The rows of a group lie close to one hidden flat surface of 5 dimensions, which passes through zero. Surfaces can cross.
(in the rows, 128 means zero)
Known rows, each followed by its group:
[137 118  96 196 195 102 143 118 125  77 134] : (2)
[ 64 103 134 107 121 193 143 160 131 119 129] : (5)
[191 113 147 164 135  69 132  86 103 119 142] : (1)
[130 131 120 149 154 134 130 121 138 109 113] : (5)
[ 76 127 153  85  74 155 176 172 101 115 154] : (3)
[159 130 118 138 144 105 130 131 114 126 141] : (0)
[ 93 123 144 106 114 136 126 125 129 143 137] : (3)
[ 86 163 114 132 146 132 179 107 156 129 176] : (4)
[153 146 104 138 171  95 134 136 115 126 155] : (0)
[104 138  97 140 158 157 160 140 145 123 155] : (2)
[116 132 125 134 143  83 113 103 127 142 150] : (6)
[142 156 142 124 126  99 145 114 129 113 127] : (1)
[138 125 138 124 133 108 111 105 126 154 143] : (1)
[113  95 159 114 101 117  92 135 104 121  99] : (4)
[147 133 136 130 132 122 131 110 131 131 126] : (0)
[172 106 139 130 133  67  97 116  92 147 147] : (2)
[169 150  96 136 137 141 149 153 129 119 130] : (4)
[ 72 133 117 118 147 158 106 127 157 143 118] : (1)
[134 126 124 139 130 126 133 130 127 116 125] : (0)
[161  81 141 149 124 112  81 108 114 145 114] : (3)
[130 143 100 155 105 110 186 161 114  90 161] : (6)
[163 132 115 120 178 166  98 109 155 176 128] : (5)
[ 84 144 151  98  99 152 142 130 140 125 116] : (1)
[131 138 120 136 140 130 128 128 137 121 117] : (3)
[189 126 113 152 155 101  98 108 130 146 123] : (3)
[143 157 103 150 153 129 154 142 139  94 115] : (3)
[120 119 136 124 125 128 119 108 132 145 136] : (6)
[154  86 154 141  79 133 118 115 115 133 115] : (0)
[121 124 132 159 162 108 109  87 146 121 118] : (5)
[124 181 107  91 122 135 138 166 136 137 128] : (1)
[ 99 124 121 138  88 148 178 139 131 124 166] : (6)
[110 135 141  98 145 128  83 115 138 157 108] : (6)
[ 53 161  82 125 166 159 165 195 139  79 130] : (2)
[102 135 113 122 139 160 143 129 148 151 156] : (2)
[108 120 164 117 114 105  86  95 134 134  92] : (2)
[133 122 131 145 143 111 119 107 132 127 127] : (5)
[105  99 152 155 144  98 109  90 126 109 115] : (4)
[166 152 106 113 124 142 143 150 127 151 151] : (4)
[118  84 170 131 111  77 101  91  99 140 145] : (4)
[160 111 134 156 155  81 121  86 118 136 153] : (3)
[148 139 125 116 131 136 123 131 133 148 133] : (5)
[117 123 135  94  77 159 131 163 119 144 127] : (0)
[105 129 124 157 143 141 142 127 140  85 103] : (1)
[142 135 119 137 136 133 134 136 132 116 121] : (4)
[126 161 103 161 166 143 143 131 160  79  83] : (5)
[115 121 136 151 146 129 121  95 148 123 115] : (2)
[152  90 136 166 113 150 155 110 124 115 140] : (6)
[116 108 107 152 165 102 111 130 117 123 143] : (0)
[139 118 135 143 142 196 132 147 142  76  58] : (6)

New rows. What belongs after each?
[133 137 124 157 150 104 125 104 139 109 114] : (5)
[159 107 119 141 134 142 146 152 106 111 136] : (5)
[156 121 131 142 127 106 150 129 104 113 147] : (3)
[103  93 138 146 136 141 115 107 133 124 120] : (1)
[154 120 110 168 161 128 117 126 136  92  90] : (4)
[186 124 114 154 161  98  85  96 138 156 117] : (3)
[101  62 140 172 119 124  92  95 130 119 106] : (0)
[125 136 130 119 134 124 129 119 131 142 142] : (3)
[159 150 119 138 153 118 114 108 145 140 117] : (5)
[145 126 122 131 148 129 102 106 140 154 126] : (4)
[119  96 161 109  95 111  99 130 102 134 116] : (4)
[ 43 134 145 127 148 136 124  82 170 137 132] : (4)
[142 136 101 104 128 144 153 164 115 161 181] : (2)
[147 135 120 102 102 146 121 159 122 146 122] : (3)
[156 128 150 135 113 127 137 103 134 124 112] : (0)
[100 161 110  87 142 135 134 158 131 150 150] : (0)
[ 94 121 153 102  96 109 142 116 112 149 168] : (4)
[124 146 109 123 138 167 126 157 146 113  94] : (4)
[ 87 186 127 105 135 128 142 128 156 116 109] : (1)
[144 106 146 107  87 152 133 125 120 172 160] : (6)
[134 153 114 127 198  84 114  98 132 157 163] : (0)
[151 107 138 134 136 116  87 112 122 140 109] : (4)
[102 150 123 128 174 151  98  90 179 149 103] : (5)
[133 126 121 114 143 117  97 117 131 171 148] : (1)
[182 120 120 146 122 127 144 125 118 131 145] : (2)
[117  89 144 150 100 141 115 119 130 114 103] : (0)
[ 86 152 134  99 115 148 132 133 146 133 119] : (1)
[167 181 158 120 132 133 161  81 158 119 104] : (0)
[142 138 106 117 121 167 158 146 134 160 168] : (2)
[147 136 122 100 116 156 105 151 134 153 112] : (4)
[147 119 134 145 148  97 116  95 122 143 144] : (3)
[100 128 113 140 168 126 103 105 152 138 120] : (1)
[145 145  98 134 158 176 102 148 162 122  73] : (4)
[ 93 139 128 120 124 160 138 128 152 127 120] : (2)
[181  82 137 162  99 161 158 120 113 121 146] : (6)
[183 125 114 167 161  96 116 106 126 123 124] : (3)
[149 207  94 139 149 126 138 133 173  97  75] : (5)
[159 117 128 139 114 119 139 157 100  95 113] : (4)
[ 64 116 141 101 110 160 131 141 132 129 129] : (5)
[169  77 133 127  68 166 156 183  81 114 142] : (1)
[141 133 139 161  94 200 163  92 179 109  91] : (2)
[118 124 126 116 144 158  76 124 153 148  80] : (4)
[ 77 122 141 147 142 118 134 101 143 106 124] : (4)
[156 141 150  96  68 164 154 147 127 129 114] : (0)
[ 83 136 109  69 137 124 100 156 120 192 178] : (0)
[ 87 139  98 153 179 115 138 154 128  77 120] : (2)
[110 129 137 147 118 152 144 126 146  87  91] : (0)
[177 164  98 127 159 150 126 137 151 137 111] : (5)
[104 127 128 134 121 150 130 158 131  76  77] : (4)
[106 152 105 148 146  79 142 128 127 107 149] : (6)
[142 115 152  81 105 194 107 144 132 153  95] : (6)
[140 142 115 116  98 177 164 156 137 129 139] : (2)
[167  97 130 170 127  83 138 118  95  99 143] : (5)
[121  84 137 149  60 175 189 116 128 146 192] : (6)
[ 94 120 130 128 117 148 124 132 138 119 111] : (0)
[137  99 137  98 128 155 107 128 117 179 159] : (5)
[155 134 123 127 148  78 106 119 112 142 140] : (6)
[145 133 140 129 136 115 122 102 131 142 133] : (0)
[141 117 128 145 131 114 133 116 121 126 142] : (6)
[116 135 111 135 163 120 104 114 146 145 127] : (1)
[126  98 133 140 118 136 111 133 122 114 104] : (3)
[ 94 134 102 139 108 171 161 195 126  65  95] : (0)
